There are 10 hidden switches. A switch that is on adds its own fixed numbers to the row, and there is some noise. The rows also spread widely along 13 directions, which tell nothing about the answers.
Some rows, each with its switches (1 for on, 0 for off) after it:
[-9,-2,-21,16,-7,20,-8,-32,-42,2,-1,-12,16,-12,49,-24,-34,-10,-41,31,-2,-24,-36,18,8]
0 0 0 1 0 0 0 0 0 0
[26,-11,31,-14,4,-51,-8,7,-65,-11,25,5,-34,3,11,-3,-17,-25,-5,37,26,12,-11,-18,-1]
0 1 1 0 1 1 0 0 0 0
[4,-7,19,10,-17,-17,14,60,7,-33,-4,-21,14,-25,-9,22,-7,-25,13,6,-4,1,18,45,-2]
1 0 1 0 0 0 0 1 1 0
[11,-9,2,-4,-11,-20,12,13,-22,-21,-41,-7,17,-5,-17,27,-20,1,49,-5,17,1,-11,15,28]
0 1 0 0 1 1 0 0 1 0
[-28,-4,7,9,-10,10,1,29,5,-14,-25,-5,14,-41,5,10,-15,-11,8,-3,-12,-2,-4,11,14]
0 0 0 0 1 0 0 0 0 0
[13,2,-10,47,12,-16,-28,28,-7,-4,-12,-26,-6,37,29,-16,-7,-16,-22,38,-38,24,-27,51,-24]
0 1 0 0 0 1 0 1 0 1
[-2,13,46,-5,9,-16,-22,5,-49,10,15,-40,12,-9,-5,-11,34,-22,0,23,17,-19,1,40,30]
0 1 0 0 0 1 0 0 1 0
[-5,1,8,1,9,-16,2,7,-28,-3,-7,-19,11,-26,19,15,0,-44,-9,-2,6,-7,4,22,30]
1 1 0 0 0 0 0 1 1 0
[0,1,-1,19,32,-11,-12,0,-18,6,-14,-10,5,-4,32,10,-37,-38,-30,5,0,-7,-18,-34,8]
0 1 0 1 1 0 1 0 1 0
[-10,4,27,2,27,4,-14,37,-13,9,8,-19,-3,-20,-33,12,8,-44,-13,-6,12,-20,-8,-6,20]
1 1 1 0 1 0 0 1 1 0
[-7,-2,16,-12,-32,-11,5,45,-12,-38,18,-17,-7,-15,2,17,-16,-4,17,21,4,7,5,37,-19]
0 0 1 0 0 0 1 0 0 1
[-42,-35,35,13,-46,31,15,51,-17,-28,12,1,-7,-19,-26,-19,3,-16,24,15,-2,-2,21,92,9]
0 1 1 0 1 0 0 1 0 1
[-21,3,-5,-30,-17,-2,11,6,-6,-16,10,-28,26,3,24,31,-4,-2,22,-14,14,-25,12,29,-6]
1 1 0 1 0 1 0 0 1 0
[-5,13,-38,5,13,17,-24,-14,-11,0,-41,-12,2,14,9,12,-18,-2,-2,-1,-1,-1,-23,8,9]
0 1 1 0 0 0 0 1 1 0
[-29,6,-29,24,-2,-7,-6,22,10,-25,-34,-22,-28,27,-3,14,-15,11,15,12,-20,40,-15,33,-8]
0 1 1 0 1 0 1 1 1 0
[0,3,35,21,7,-14,-7,29,12,-11,-7,-37,-4,-13,31,-10,-18,5,16,37,-7,10,-2,11,-12]
0 0 0 0 0 0 0 1 0 0
[-29,-4,-7,12,26,33,-14,4,25,13,7,-22,-1,14,44,-8,-29,1,-21,2,-10,-25,-23,-30,-27]
1 1 0 0 1 0 0 1 0 0
[3,24,-14,-27,20,-11,-47,1,-23,-7,-8,29,-23,-2,24,20,-17,-50,10,4,12,15,17,-27,-6]
0 0 1 0 1 0 0 0 1 0
[-25,27,2,1,5,-18,-25,31,-3,-11,-3,-33,-29,14,-18,27,17,-2,25,16,-2,25,-13,33,-5]
0 1 0 0 0 1 1 0 0 0
[-17,-19,21,-8,17,7,-13,20,8,0,5,7,-18,21,-9,18,-12,-8,19,-12,26,-17,16,-18,-4]
0 1 0 0 0 0 0 1 1 0
[-1,4,5,-34,6,9,-44,4,-17,-14,-3,40,-4,1,36,2,-16,-15,27,3,8,1,20,-24,-15]
0 1 0 0 1 0 0 0 1 0
[-26,-9,-24,3,-20,3,20,37,-12,-22,10,-6,-5,-16,-37,52,-29,-13,-5,-13,13,-13,-37,13,5]
0 0 0 0 0 1 1 0 1 0
[-7,-14,22,-10,-12,-17,-23,52,-15,-25,27,11,-8,13,-18,7,10,-21,-1,0,8,10,30,30,-15]
0 0 1 0 1 0 1 1 1 1
[-12,8,-9,-25,-4,-7,15,8,9,-7,-7,-48,43,-19,72,38,-15,-39,0,-18,-4,-25,37,8,-16]
0 1 1 1 0 0 0 0 0 1
[-2,-22,62,12,11,37,-22,37,7,-1,-29,15,8,-8,-6,-19,-31,-20,17,2,9,-30,22,13,8]
1 1 1 0 0 0 0 0 1 1
[-38,16,-5,-31,14,-22,-9,-4,-2,-7,15,-16,-73,18,20,35,-26,-15,31,10,30,33,7,-20,-14]
0 0 1 0 0 0 0 1 1 1
[-11,-9,-13,-15,-44,-33,9,-13,-60,-37,-2,-27,2,17,-4,-4,15,41,-5,24,10,9,-14,63,16]
0 1 1 0 0 0 1 0 0 0
[-27,3,62,-26,19,21,-42,27,14,1,14,18,-10,-7,18,-4,-13,-29,20,-9,28,-19,60,-24,-15]
1 0 1 0 1 0 1 0 1 0
[8,-12,11,31,22,19,-6,5,-1,7,-45,-15,7,7,-4,-8,-37,-11,12,7,10,-17,-14,-3,20]
0 1 1 0 1 0 0 1 1 0
[-3,-15,11,21,9,3,-11,2,-12,-5,-18,-13,9,21,12,-13,-16,3,7,10,9,-8,-1,19,10]
0 1 0 0 1 0 1 1 1 0

New rows. What belongs after each?
[-44,-2,0,-20,-18,-3,5,-3,-23,-21,-7,-4,-9,-9,10,19,-11,-2,25,-4,16,9,8,21,18]
0 1 0 1 1 0 1 0 1 0
[-20,0,-31,19,0,-20,35,2,7,-7,-24,-60,-15,31,-3,46,-21,0,34,1,13,-3,-24,26,9]
0 1 0 0 0 1 0 0 0 0
[-2,-4,32,-3,-6,6,6,21,-4,-11,-25,-25,10,-11,-3,15,-21,-4,39,5,19,-17,10,20,9]
0 1 1 0 0 1 0 0 1 0
[-28,-44,53,1,32,2,-8,-2,-7,24,16,1,-12,41,1,-6,-17,-18,-8,-22,48,-33,34,-27,14]
0 1 0 1 1 0 1 1 1 1
[-8,5,-32,29,39,-43,5,-5,-31,7,-14,-5,-44,-9,13,32,-38,-75,-34,5,6,26,-34,-25,32]
1 0 0 0 1 0 0 1 1 0
[-32,16,-29,13,0,-33,3,19,-6,-26,-36,-15,-46,0,2,33,-4,-26,41,14,-14,61,-5,40,15]
0 1 0 0 1 0 0 1 1 0
[-28,19,-19,-16,-8,38,-19,17,13,-21,-16,10,-4,-29,20,27,-49,-8,9,-4,-1,-5,-12,-8,-17]
1 0 1 0 0 0 1 0 1 0
[5,24,11,-9,27,-12,-4,-12,-22,16,-10,-53,15,-30,17,10,-14,-22,-8,10,21,-26,-21,-34,25]
0 0 1 0 1 0 0 0 0 0
[-14,6,-2,-16,-7,-6,-21,13,-18,-9,19,-6,11,-5,22,4,6,-8,-4,4,0,1,0,14,-9]
0 0 0 0 1 1 0 1 1 0
[-15,52,21,-42,6,-13,-53,26,-17,-8,7,-31,18,-20,-2,15,55,-12,33,0,2,18,15,45,10]
1 1 0 0 1 1 1 1 1 0
[-8,3,21,12,23,-19,-32,36,17,-1,-34,-5,-2,27,-8,6,-5,-18,2,-14,-10,12,18,7,-2]
1 0 1 0 1 1 0 0 1 1
[-21,8,7,-8,-4,29,-9,15,14,-11,-27,-6,4,-25,49,15,-35,-27,46,5,-3,-5,17,18,-7]
0 1 0 0 0 0 0 0 0 1
[0,8,7,22,4,-3,-20,21,-16,-9,-7,-4,-14,4,17,-6,-33,-35,1,32,-8,14,-5,22,-14]
0 0 1 1 1 1 0 0 1 0
[-5,17,-13,-16,-17,4,-22,-8,-10,-13,-16,-40,41,18,50,-7,10,27,3,9,-16,-2,10,52,-19]
0 1 1 1 0 1 0 1 1 0
[-15,22,2,5,34,-39,-17,-22,-47,15,-33,-8,-15,-34,17,13,-6,-67,-19,-1,13,27,-2,0,60]
1 0 0 1 1 0 0 1 1 0
[-6,25,-5,2,10,-9,-8,12,-2,-11,-3,-18,-12,-23,39,21,-29,-45,18,22,2,17,1,21,-3]
1 0 0 1 0 0 0 1 1 0
[-45,3,10,8,-7,7,5,22,9,-8,-16,-35,1,-16,-21,25,0,2,15,-8,12,-11,-1,27,22]
0 0 0 0 0 0 1 0 0 0
[13,-7,-7,22,3,-15,28,34,-10,-10,-17,-31,-2,-9,-17,48,-31,-53,18,0,17,-9,-8,24,13]
0 1 1 0 0 1 0 1 1 0
[0,20,20,-5,23,34,-36,30,43,-2,-10,-3,12,-10,45,14,-37,-27,46,7,5,-12,30,-12,-34]
0 0 0 1 0 0 0 1 1 0
[-14,-17,74,-23,7,-21,4,4,-13,0,8,-38,13,-16,16,-4,-2,34,8,3,38,-18,17,-23,15]
0 1 0 1 0 0 1 1 0 0
[-8,6,16,-9,5,-11,11,-1,-21,-4,-25,-42,19,-16,-6,16,-7,-8,21,-2,21,-15,-2,5,33]
0 1 1 1 1 0 0 0 1 0
[-27,-24,-8,26,17,9,-13,-38,-20,18,-19,0,-20,39,34,-22,-34,-10,-32,7,12,-16,-6,2,15]
0 0 0 0 0 0 0 0 0 1
[-22,-11,41,5,26,-21,6,30,10,6,15,-23,-24,20,26,19,-23,-53,19,-2,14,-3,30,-2,-10]
1 1 0 1 1 1 0 0 1 1
[-37,-5,29,-8,-1,11,3,27,16,-14,4,-26,1,-17,27,13,-21,17,6,2,0,-13,1,-16,-15]
0 1 0 0 0 0 1 0 1 0
[-23,3,14,-17,-12,-25,12,8,-24,-10,-2,-45,-5,-22,8,15,2,20,-4,8,6,9,-18,8,9]
0 1 1 0 0 1 0 1 0 0
[18,27,-4,-23,8,-16,-31,4,-27,-6,-27,-14,19,-6,14,24,3,-23,11,1,4,0,4,8,7]
0 1 1 0 0 1 0 0 1 0
[4,30,-17,-20,0,10,-15,2,-9,-1,-34,-26,23,-19,-17,43,-6,-22,40,-16,28,-13,0,27,25]
0 0 1 0 0 1 0 1 1 0
[-20,-5,-3,26,-2,9,-16,23,-13,2,-14,-15,4,-5,-23,0,0,-8,-39,1,-10,-5,-23,30,10]
0 0 1 0 0 1 0 1 0 0
[-10,-16,12,-18,-2,17,0,4,-5,-4,-23,6,3,0,-3,26,-31,-2,28,-21,34,-22,14,-6,9]
0 1 1 0 0 1 0 1 1 0
[-6,-27,20,27,-9,1,13,27,-9,-20,14,-11,5,0,43,-5,-36,-21,-12,25,-3,-7,9,29,-19]
0 1 0 1 0 0 1 1 1 0
[-19,19,-38,-6,8,-3,-27,4,-15,-6,-17,-1,-5,-7,8,28,0,-16,-12,-3,-12,17,-25,7,5]
0 1 0 1 0 0 0 1 0 0
[-5,14,0,-6,16,-13,-13,45,31,-8,-49,-18,15,-4,-8,59,-2,-33,52,-34,0,13,25,21,8]
0 1 0 0 0 1 0 1 1 1
[20,22,28,-23,12,6,-34,1,-44,-3,6,-6,-7,-14,-1,-7,-6,-28,21,30,27,-17,-7,10,13]
1 1 1 0 0 0 0 0 1 0
[-10,-7,6,-22,4,0,-18,-7,-8,4,-14,0,17,3,41,2,-28,-1,-12,-16,9,-16,10,-28,-8]
0 0 1 0 1 1 0 0 0 1
[-32,14,-47,12,10,-4,13,-5,-14,-4,-13,-45,-27,12,-30,40,-17,5,11,1,12,10,-64,4,26]
0 1 0 0 1 0 1 1 1 0
[-28,13,5,-13,8,-1,-12,-4,-23,0,1,-28,-16,0,15,9,1,-18,13,10,8,-2,-7,20,16]
0 1 0 0 0 0 0 0 1 1
[14,28,0,-23,10,-7,-41,-7,-24,-2,-15,-1,3,-3,14,4,-11,-1,34,17,17,4,-15,-9,3]
0 0 0 0 1 1 0 0 0 0
[-12,-11,37,-8,-18,9,17,-7,-6,-7,-19,-34,23,3,26,-5,-23,-2,56,5,37,-30,45,38,14]
0 0 1 0 1 1 0 0 1 0
[-20,12,-9,-11,21,4,-44,-15,-30,16,-65,19,11,-21,14,4,-12,-17,-30,-26,-12,13,-19,-24,33]
0 1 1 0 1 1 0 0 0 1
[2,5,-7,2,-6,-6,-4,17,-3,-18,-4,-31,7,10,29,7,-3,-14,11,17,-5,-1,12,44,-16]
1 1 1 0 0 0 0 1 0 0
[-14,-5,-17,-25,-14,41,-35,20,-17,-14,40,20,25,18,4,7,10,-22,-2,-10,9,-43,12,22,-24]
0 1 0 0 1 0 1 0 1 0
[-50,-12,8,-11,-5,4,-18,20,4,-8,3,27,-26,-2,17,13,-10,-18,8,-13,4,16,27,2,-11]
0 0 0 0 1 1 0 1 0 0
[-3,-18,13,-7,-1,-11,4,11,-31,-16,-10,17,-18,-17,12,9,-37,-23,2,8,12,3,-2,-23,8]
0 1 1 0 1 0 0 0 1 0
[13,35,2,-23,10,13,-46,29,-33,1,3,5,19,-40,-3,15,8,-59,-3,3,-3,-14,-12,9,3]
1 1 1 0 1 1 0 0 0 0
[21,12,26,-4,-4,11,-23,38,-15,-10,-4,-13,40,-21,15,8,-4,-46,15,13,-1,-23,25,41,-10]
0 1 1 1 0 1 0 0 1 0
[-19,-8,14,9,-5,1,10,18,-8,-5,-27,-14,-4,-18,-16,22,-24,-14,13,-7,19,-3,4,19,23]
0 0 1 0 0 1 0 1 1 0
[-6,-28,11,-8,-24,-22,16,87,-3,-51,43,31,-17,-27,11,35,-21,-49,8,10,-18,14,14,-2,-42]
0 1 0 0 1 0 0 0 1 0
[17,0,18,0,29,-22,-20,-11,-44,10,-20,25,8,-39,40,1,-37,-73,-24,3,19,-7,6,-34,32]
1 0 0 1 1 0 0 0 0 0
[-14,-18,10,12,16,-19,0,8,-8,2,-2,-1,2,7,20,14,-14,-48,-22,-13,17,-12,30,11,13]
1 0 0 1 0 0 0 1 1 0
[-23,-16,-22,36,22,-9,12,18,0,10,-2,-47,-2,37,-19,24,0,-27,-37,-11,-8,-24,-29,16,13]
0 1 0 0 0 0 0 0 1 1
[-3,-17,-4,-24,-4,-10,-1,-1,-21,-15,-11,8,23,7,11,19,-5,-7,17,-20,19,-21,18,-6,13]
0 1 0 0 1 0 0 0 1 0
[-32,-17,44,2,-14,-21,10,34,-15,-18,3,-8,-23,-21,13,7,-6,-10,12,16,0,14,14,22,1]
0 1 0 0 0 1 0 0 0 0
[-12,-8,4,-3,2,27,-24,22,16,-17,-9,24,-1,-3,73,0,-50,-21,6,9,-23,-3,15,-11,-41]
0 1 0 0 0 0 0 0 1 1
[-11,1,13,-18,6,20,-34,17,-20,4,3,29,-3,-19,-4,16,-16,-39,7,-13,20,-8,5,6,11]
0 0 0 0 0 1 0 1 1 1
[19,-13,18,15,-6,4,9,49,5,-15,-7,-7,0,-19,-13,25,-46,-27,26,11,17,-12,-6,8,-12]
0 0 1 0 0 1 0 1 0 0
[10,5,23,-6,8,-3,-55,19,-27,-12,22,7,6,31,15,-25,22,-11,1,27,-1,-5,17,24,-20]
0 1 0 0 1 0 1 0 1 0
[-8,5,0,-24,-1,27,-34,6,-22,0,14,7,19,11,-4,3,6,-8,15,-4,14,-31,-4,11,-3]
0 1 0 0 1 1 0 0 1 0
[-13,2,11,0,12,4,-13,30,14,-6,-23,-13,1,1,-10,19,-6,-11,8,-10,1,-13,7,1,-1]
1 1 1 0 0 0 0 0 0 0
[-12,-1,-24,49,6,7,14,19,7,3,-25,-48,23,11,-13,9,-19,-16,-13,3,-13,-23,-39,41,14]
1 0 0 0 1 1 0 0 0 0
[53,14,48,-20,2,5,-4,69,21,-21,31,-40,38,-15,22,29,-33,-28,60,27,16,-39,17,-4,-56]
0 1 1 1 0 1 0 0 1 0
